There are 3 nested groupings, the coarsest first. Each group lies inside one group of the grouping before and may be the whole of it. The rows also spread widely along 10 directions, which tell nothing about the answers.
Some rows, each with its group in each grouping after it:
[  6  -7 -10 -22 -24  25  -4 -24   4 -21  -4   4   1  18  -2   5 -21  12
 -20 -19  -3  -3]  q_226 gan nif
[  4  26  -6  -2 -13  -8 -30  31   1 -26  25 -11  14  20  29  -7 -13   0
  21 -11  -4   0]  q_226 gan vip
[  1   8  21  -5  -5  15  -1 -10  11 -14   9  16   4   5   0   5   7   6
  20 -35  -2 -14]  q_226 Riza nedi
[  4  14  -4 -31 -31   4 -13  26  14 -46  11  11  -2  -2   5  -5 -20  19
  22 -20  24  14]  q_584 pizi rad
[ -4   1   0   0  -6   3   4  -5   5   1  -7   0  -9  11  -8   2   1   3
   0 -17  -1  -9]  q_226 Riza nekev
[-31  -5 -40   9 -10  12  -8   9  -6 -27  -8  -1  24  30  -3  -8 -16 -19
   1   3 -10  21]  q_584 pizi makud
[  9  21 -26  -2 -15 -14 -15  28   1 -13   7  -2  -2  13  19  -4 -17  11
  12   3  18   4]  q_226 Riza nimo
[  9   1 -14   2   7   0 -24   4   7  -2  14  -6  -3  12  11  -7  11   4
 -18 -17  -8 -15]  q_584 pizi Nok
[  7  11   6   8 -10   3  -6  -9  20   3   6  10 -11   3  -1  -3   9   6
  -1 -23   4 -20]  q_226 Risa pide
[-15  22  -2  47  -4   5 -18  11   0 -48  -8   6  23  27  15   8  -3 -17
  19 -31 -11  -9]  q_226 Risa sut
[  4  18   4   7 -17  10 -28  -3   0 -49  -4  11  17  11  12   8 -20   2
 -18 -21  -5  -9]  q_226 gan Tagik
[-11  -8 -14 -10 -17  19  19  -2   6 -22  -2   5   2  19  -4   4  -4  10
  36 -30  11  12]  q_584 pul vola
[  8  -7  -1   1  -4  17  13 -16   6 -23  -5  16   4   7  -2  11  -1  12
  -5 -28  14  -7]  q_584 pizi Nok
[ -7   0 -10 -22  -2  10 -34   9  13 -13  14  10   1  -3  -6 -20   3  -1
 -18  -6 -11   0]  q_584 pizi makud
[ -7  -3 -14 -19   4  -2  -2  20   5  11  -5 -10 -21   2  -1  -8   5   9
   6  -2   0   4]  q_226 gan Tagik
[ -4   8   1  -9 -11   5 -29   3   2 -14   5   0   1  10   0  -6  -8  -3
 -11 -12 -18  -7]  q_226 Riza nedi
[ -2  15 -17  22   5  -8 -12  17 -10 -22   0   2  18  15  14   0  -9  -9
 -18   6   4  -5]  q_584 pizi rad
[ 15   5  -8 -10   1  -2  14  20  -3 -12  10  -5  -1   7  13   5  -2  20
  17 -12  23   1]  q_584 pizi makud
[ 13   3   5   4  10   4 -11  -6 -20 -10   3  -7  15  18  10   9 -11  -3
 -32  -1 -15 -17]  q_226 Riza nedi
[ -7   1 -14 -11  -6   4 -25  -1   5  -1   4   5   0   8  -5 -12  -7  -4
 -20   1 -15  -5]  q_226 Riza nedi
[  0  17 -10  20  -1  -6 -11   3   8  -1  16  -4   9  20  12  -5   9  -6
   4 -17  -1 -12]  q_584 pizi makud
[-24  25 -25  -2 -32  -4 -27  19   8 -16   7   5  21  25   3 -15 -31 -16
   8  15   3  13]  q_226 gan nif
[  6  14 -21 -25  -8  -6 -25  13   2  13  30 -12   6  19  17 -16 -14   2
  -3  13  -7   3]  q_226 gan Tagik
[ -9   9   2  -5  -1   6 -11   0   5   4  10  14   7   8  -5 -10   1  -8
   1  -3  -5 -10]  q_226 Riza nimo
[-13 -16 -29 -18  -8  13   4   3  -5   1  -6 -17  -1  25  -4  -6 -13   0
  -3   2 -11  13]  q_226 gan vip
[  9  21 -29  -5 -11 -14 -16   4  21  10  23  24   3   4   9 -20  -7   6
  -5  12  29  -5]  q_584 pul vola

New rows. What belongs after each?
[ -1  25 -30   6  -3 -16 -36  26  17   3  34  -2   3  21  25 -24  12  -3
  28 -11   0  -4]  q_584 pul vola
[ 23 -10 -15 -21  -3   4  19  -1 -14   6  12 -17   3  20   9  10 -16  18
 -13   3  16   1]  q_584 pizi Nok
[  1  -3 -30 -29 -18   8 -10   1  17 -17   1  29  -7  -5  -7 -12 -15  15
 -13   4  25  10]  q_584 pul vola
[ -1  17 -43 -11   1 -15 -12  22  20  37  27  -3 -10  17  20 -26  10   6
  22  12  10   0]  q_226 gan nif
[  2  -2 -10 -18 -10  15  -8  -3  12 -11   8   2  -4  13   6  -5   0  10
   8 -22  -6  -1]  q_226 gan vip
[ -5   2 -15 -37 -27  23 -22   3   2 -42  11  28  22   6  -4  -8 -36   3
  -3   6   5  16]  q_226 Riza nimo
[ 10  11  23  -2  -9   0  -2  -1   2   0   4 -32 -16  17   8   9   7  12
  10 -41 -14 -19]  q_226 gan Tagik
[  7  11   1 -12 -16   2 -22   2   6 -11  25   1  12  12   3  -6 -14   0
 -11  -4   1  -6]  q_584 pizi Nok
[ 22   6  12  -7  -3  -2   1  11 -13 -21  11 -16   6  13  13  15 -13  14
  -7 -14  11  -8]  q_584 pizi Nok
[ -3  21  -6   7  -8 -14 -14  15  -1  -6   1   7   7   7   4  -3 -17  -4
  -7  11   9  -4]  q_226 Riza nedi
[ -8  17  10  10  -5  -5 -28  24 -10 -20   2  -2  13   8   1  -5 -14 -18
 -17   8 -11  -6]  q_226 Risa pide
[  3   9 -20  19  -4 -17   6  16 -12  -6  -8 -10  10  19   7   7 -19  -3
 -15  14  19   1]  q_584 pizi Nok
[-35 -15  -8  27   0  11 -18   4  -2 -33 -36 -13  -4  16 -16   2   9 -18
 -19 -32 -32  -1]  q_584 pizi Nok
[ -5  22 -23  24 -14 -11 -10   3   1 -12   1   6  20  26  13  -3 -22 -11
 -12  11   7  -2]  q_226 gan vip
[  3  27   7  27  11 -19 -25  18 -14  -9  16  -5  20  15  17  -2  -1 -16
 -16   4  -3 -20]  q_584 pul vola
[-33  -9  -2   4 -12   7  -6   3  -4  11 -12 -27  -4  26 -21  -7   0 -23
  -1  -8 -32   0]  q_226 Risa pide
[  3  -3   5  -5  -5  14 -31   6   6 -35 -12   8 -13  -6  -3  -1  -1   5
 -26 -23 -14 -11]  q_226 Risa pide
[ 16  16 -20 -14  -3   3 -49  18  30 -23  21  35 -11 -18  17 -21   5  16
 -11 -10  12  -9]  q_226 Risa pide
[ -8  10 -12 -17  -8   4 -29   1  15   2  30  24  20   4  -7 -23  -9 -12
 -19  18   2  -2]  q_584 pizi Nok
[  2  17  -1  28   6  -7   3  13  -5 -25 -10  12   9   9  15   9  -5  -2
  -5  -7  13 -11]  q_226 gan vip
[ 16   3 -15  -6  -2  10   2  -3  -5 -15  20   8  23  19  14   5 -13   6
  -7  -2  12  -2]  q_584 pizi Nok
[-14  22  -8  10 -21  -9 -30  11  13  -3   5   9   8   8  -5 -16 -15 -17
 -13  11  -2  -4]  q_226 Risa pide
[-45   7  -9  34  -1  -5 -24  17  -8 -12 -27 -25   7  30  -7  -5  -1 -33
  -6  -8 -39   1]  q_226 gan Tagik
[  3   3 -25   6  -5  -2 -11  11   2 -22  -5  -4  -8  16  11   0  -1   9
   0 -21   8  -1]  q_584 pul vola
[  6   2  -5 -12  -3   0   5  14   2 -10   6  -1  -3   4   4  -2  -1  10
   5  -9  13  -1]  q_584 pizi rad
[  8   9   9  -7  -4  -5 -17  16   2  -2   1  -5 -15  -3  -2  -4  -2   4
 -18  -3  -1 -11]  q_226 Risa pide
[ -9   3 -13  -6 -13   6 -16  -3  11  -3   1   1  -2  15  -3  -8  -4   0
   2 -16 -11  -4]  q_226 Riza nedi
[ -3  -2  23 -10 -12  23  -2 -10  -1 -13   8  -8   5  18  -5   6  -1  -2
  11 -30 -19 -10]  q_226 Risa pide
[ 22  24   1   4 -22  -3   6 -15  15 -10  10  24   7   7  11   9 -16  16
   4 -15  30 -15]  q_226 Riza nedi
[ -6  15  -9  -4  -7  -7  -9  39  -1 -14  14  -1   6  11  14  -6  -8  -1
  35   0  11  10]  q_226 Risa pide
[ -3   8  15 -13 -17   8 -16   8  -7 -36   8   9  22   5  -6   3 -27  -5
 -18   0   3   0]  q_584 pizi Nok
[ 14  16  -9  -3  13  -3 -31  12  26  -8  20  26  -9 -13  15 -18  25  10
 -11 -17   7 -20]  q_584 pizi rad
[  1  14 -32  18  -7 -19 -10  -3  27  30 -13   0 -31   6   2 -15  11   6
 -23  -2   9 -19]  q_226 gan nif
[  3   5 -24  -6 -16  -6  -9  15   0 -17  -1  -8  -5  16   7  -3 -12  10
   4  -9  12   7]  q_584 pul vola
[-18   2 -25   4  -1  11 -22   6  13 -15  -8  11   0  13   3 -12   4  -7
   0 -14 -14  -2]  q_226 gan nif
[-11  -2   1   3   2  14   4  -8   8 -22 -14  35   5 -10 -17  -3  -2  -4
 -25  -4  12  -7]  q_584 pizi rad
[-24  -5 -16   9  -6  13 -16   2  -3 -24 -17  -6   6  23  -3  -4  -6 -14
 -10 -13 -26   4]  q_226 gan vip
[  8   0 -19 -16 -11  14   1   7   9 -25   4   4  -4  15  17   1  -5  19
  21 -26   8   5]  q_226 gan vip
[-16  13  17  -5   7   6 -20   8   9  -9  14  24  14  -4  -5 -15   2 -14
  -6   2 -10 -10]  q_226 gan vip
[  2  16  -6  13  -6   0  -8  11   1 -30  -2  11  13  12  15   3 -14   1
  -1  -8   9  -3]  q_226 gan vip
[-17   8 -22  16  -8   7 -16  11  -5 -42 -18   2  14  22   9   3 -16  -7
  -2 -14  -9   6]  q_226 gan Tagik
[  4   4  -6 -11  -6   9 -10  -5   9   0  26  -5   6  19   6  -8   6   3
   5 -20  -7  -7]  q_584 pizi makud
[ 11   0   7 -20  -8  -9  -8  18  -6   3 -10 -29 -30   2  -2   4  -6  16
 -11 -13  -4  -7]  q_226 Riza nedi
[  5  19 -28   7  -2 -17   3  21  -5  14  15  -7   6  25  20  -4  -7   2
  19  10  15  -1]  q_226 Riza nimo
[  0   9  13   3   8   1 -16  15   2 -12  18  -3   9   9   9  -3  12  -2
   8 -21  -9 -12]  q_584 pizi Nok
[  1  -3  -2 -23  -4  14 -19  14   2 -31   7   3  -1   1   3  -5  -1   8
  -6 -20  -6   1]  q_584 pizi rad
[  2  -2   3   5  11  26   6 -24  -5 -24  -2  30  26   9   1  10  -6  -3
 -21  -9  -2 -14]  q_226 gan Tagik
[  5   4 -22   1  -8  11  -3  -5   2 -21  18  12  26  24  12   1 -12   1
   4  -8   9   2]  q_584 pizi Nok
[  3   9 -20 -11 -27  -1 -33  23   0 -24   6 -24  -6  22  14  -5 -18   5
   3 -13 -12   7]  q_226 Risa pide
[ 12  14  -1  -2 -16  11   1   1  -5 -28  13  17  24  13  10   7 -24   2
   5   0  16  -2]  q_226 Risa pide
[-11  14  -2   8 -17   2 -15   8   4 -20  -3  -9   4  23   8   0  -8  -4
  11 -24 -11  -5]  q_226 gan nif
[ -2  20 -19   2 -20 -26 -21  18  15  22  -5 -16 -27   7  -2 -14  -4   4
  -8   3   5  -8]  q_226 Riza nimo
[ 12  -6 -44 -21  -5  10   2  -6  13   2  14  14  -2  10  10 -11  -2  17
  -7  -2  18   4]  q_584 pizi rad
[ -4  -6 -29  -2 -12  11  -6   0  14 -19 -16  -1 -22  19   2   2   6  15
  18 -40  -2   1]  q_226 Riza nekev
[-28  12  12   8  -2   0 -27  19   4 -19   2   0   9   5  -9 -12   6 -23
   1 -13 -21  -4]  q_584 pizi rad
[ 16 -14   8  -4   7  19  12 -18 -10  -5 -10 -27 -15  21   9  19  10  18
  -8 -44 -18 -19]  q_226 gan Tagik
[ 10   4 -12 -14 -13  -8  -5   9  18  13  13 -15 -18   9   4  -7   4  14
   4 -15  12  -5]  q_584 pizi Nok
[ -1  -4  -5 -20 -16  11 -24  10  -5 -26   3 -24  -5  18   2  -3  -9   4
 -13 -22 -20   2]  q_584 pizi rad
[  8  14   1  16  17  -9 -23  26 -15 -22  10 -11   8  13  21   2   6  -3
  -7 -12  -7 -11]  q_584 pul vola
[ -8   3 -27 -24  -9  11 -25   9  21  -3  15  12  -4   9   7 -22  -1   4
   9  -8  -4   4]  q_226 gan nif
[  3  24 -25  13  -5 -14 -30  -9  17  21  19  19  10  12   9 -18  -3 -10
 -27  14   1 -19]  q_226 Riza nedi
[ -4   2 -29 -33 -31   2 -15  -1  18   6   8   0 -11  13  -4 -19 -20   8
 -10   6   3   9]  q_226 gan vip
[-28  -8 -22  23   3  12   9   0  -4  -9 -22  10   9  18 -11  -1   0 -18
  -1  -1  -7   3]  q_226 Risa pide
[-27  17 -48  10  -6 -18 -42  24  23   3 -11   6 -12   5   1 -29   0 -13
 -14  13  -6   7]  q_226 gan Tagik
[ -5  -1 -45 -10  -8  -2 -12   7   4   9  -4  -3  -6  17   6 -16 -14   2
 -19  18   4   6]  q_226 gan nif
[  3  -3  -8  -6 -12  16 -17 -15  -2  -7   3   2   6  16  -4  -3 -13  -4
 -32  -1 -14 -11]  q_226 Risa pide
[ -7  18   5  20  -4   5 -13   0   1 -34   1  22  28  13   9   2 -12 -11
  -7  -7   0 -10]  q_226 gan vip
[ 16  15  -6  -2  -8  -1  -2   2  11 -19  12  17   6   2  10   0  -6  13
  -3 -12  24  -7]  q_584 pizi makud
[-14  11  -1  33   4  -5  -8   9   1 -20 -14  -5   2  14   3   2  12 -12
  -5 -23 -10 -13]  q_584 pizi rad
[-33  12  10  25  -8 -12 -17  21  -1 -17 -30  -4  -6   5 -16  -1  -2 -20
  -1 -13 -17  -3]  q_226 Riza nedi
[ -1   4   8 -12  -7  15   0 -10   7 -19  -3  21   3  -2  -6   4 -10   8
 -10 -13   6  -6]  q_226 gan Tagik
[-14   5 -40  -6  -4 -10  -9  16  12  17   8  -1  -5  12   0 -22   2  -4
   0  12   4   7]  q_584 pizi rad
[-10  30   8  -3  -8 -14 -26  22  15  13  29  -7   3  12  10 -17   5  -9
  24  -6  -7  -9]  q_226 gan Tagik
[ -6  24   9  39   5   2 -14 -17  -6 -28  -7  33  38   8   2   7 -20 -24
 -48  13   1 -21]  q_226 gan Tagik
[ -4  22  14  27  -4  10 -13  -7  -4 -36   6   4  30  26  17  12  -7 -11
   6 -30 -13 -15]  q_226 gan Tagik
[-13  19  -4  -8 -13   4 -31  25   3 -40  14  12  23  12  11 -11 -18 -10
  11  -4  -5   8]  q_226 gan vip
[ -1  10  11  26   4  -5   7   7  -1 -18 -11   4   5   6   1  11   5  -1
  -4 -19  10 -13]  q_584 pizi Nok
[  2   7 -25  -1 -14   4  -6   6  11 -23  -4   8  -1  14  13  -2 -11  10
   4 -14  10   3]  q_226 gan vip
[ -9   9   3   1  -1  17 -21  -9  25 -28   2  47   8 -10  -3 -13   6  -3
 -10 -20  -1 -14]  q_226 gan vip
[ 12  14 -33  10  -4 -10 -17  19   2 -24   7   7  12  13  20  -2 -15   6
 -11   3  21   3]  q_584 pizi Nok
[  2   1 -22 -20  -1   5 -19   7   8   6  15 -10  -9  15  10 -12   3   9
   2 -12 -11  -2]  q_226 gan Tagik
[ 17  13  14   4  -6   3 -10  17  -4 -32   2   0  -1   3  15  12  -7  12
   3 -23   7 -11]  q_226 Risa pide
[  1   4 -30  -7   0   3 -28  -6  19   4  21  23   8   4   3 -20  -1  -3
 -29  10   3  -7]  q_584 pizi Nok
[-20  20  -7  10   9 -18 -51  41   6 -15  -7  -1 -11  -7   4 -20   7 -12
 -18   2 -19  -5]  q_226 gan Tagik
[-18  -2 -37  21 -11   3  -2  13   6 -20 -26   3  -7  17  -2  -1  -6  -4
   5  -9   4   9]  q_226 Risa pide
[-16   6   9  23  20  -3 -38  13   2  -8   3  -3   4   5  -3 -10  22 -22
 -25 -16 -31 -21]  q_584 pizi Nok
[ 10  11  -5   5   3  -6 -13  11   3  -1  14 -16  -3  15  16  -4  12   4
  -2 -20  -6 -15]  q_584 pizi rad
[ -7  37  -1   7 -27 -17 -48   9  29 -12   7  10  -5   1   1 -17  -8  -6
 -15  -9  -3 -13]  q_226 gan Tagik
[ 12   5 -14 -12  -3   7 -27  12  -4 -17  19  -2   7  14  17  -6 -10   4
 -10  -1  -7  -2]  q_226 Risa pide
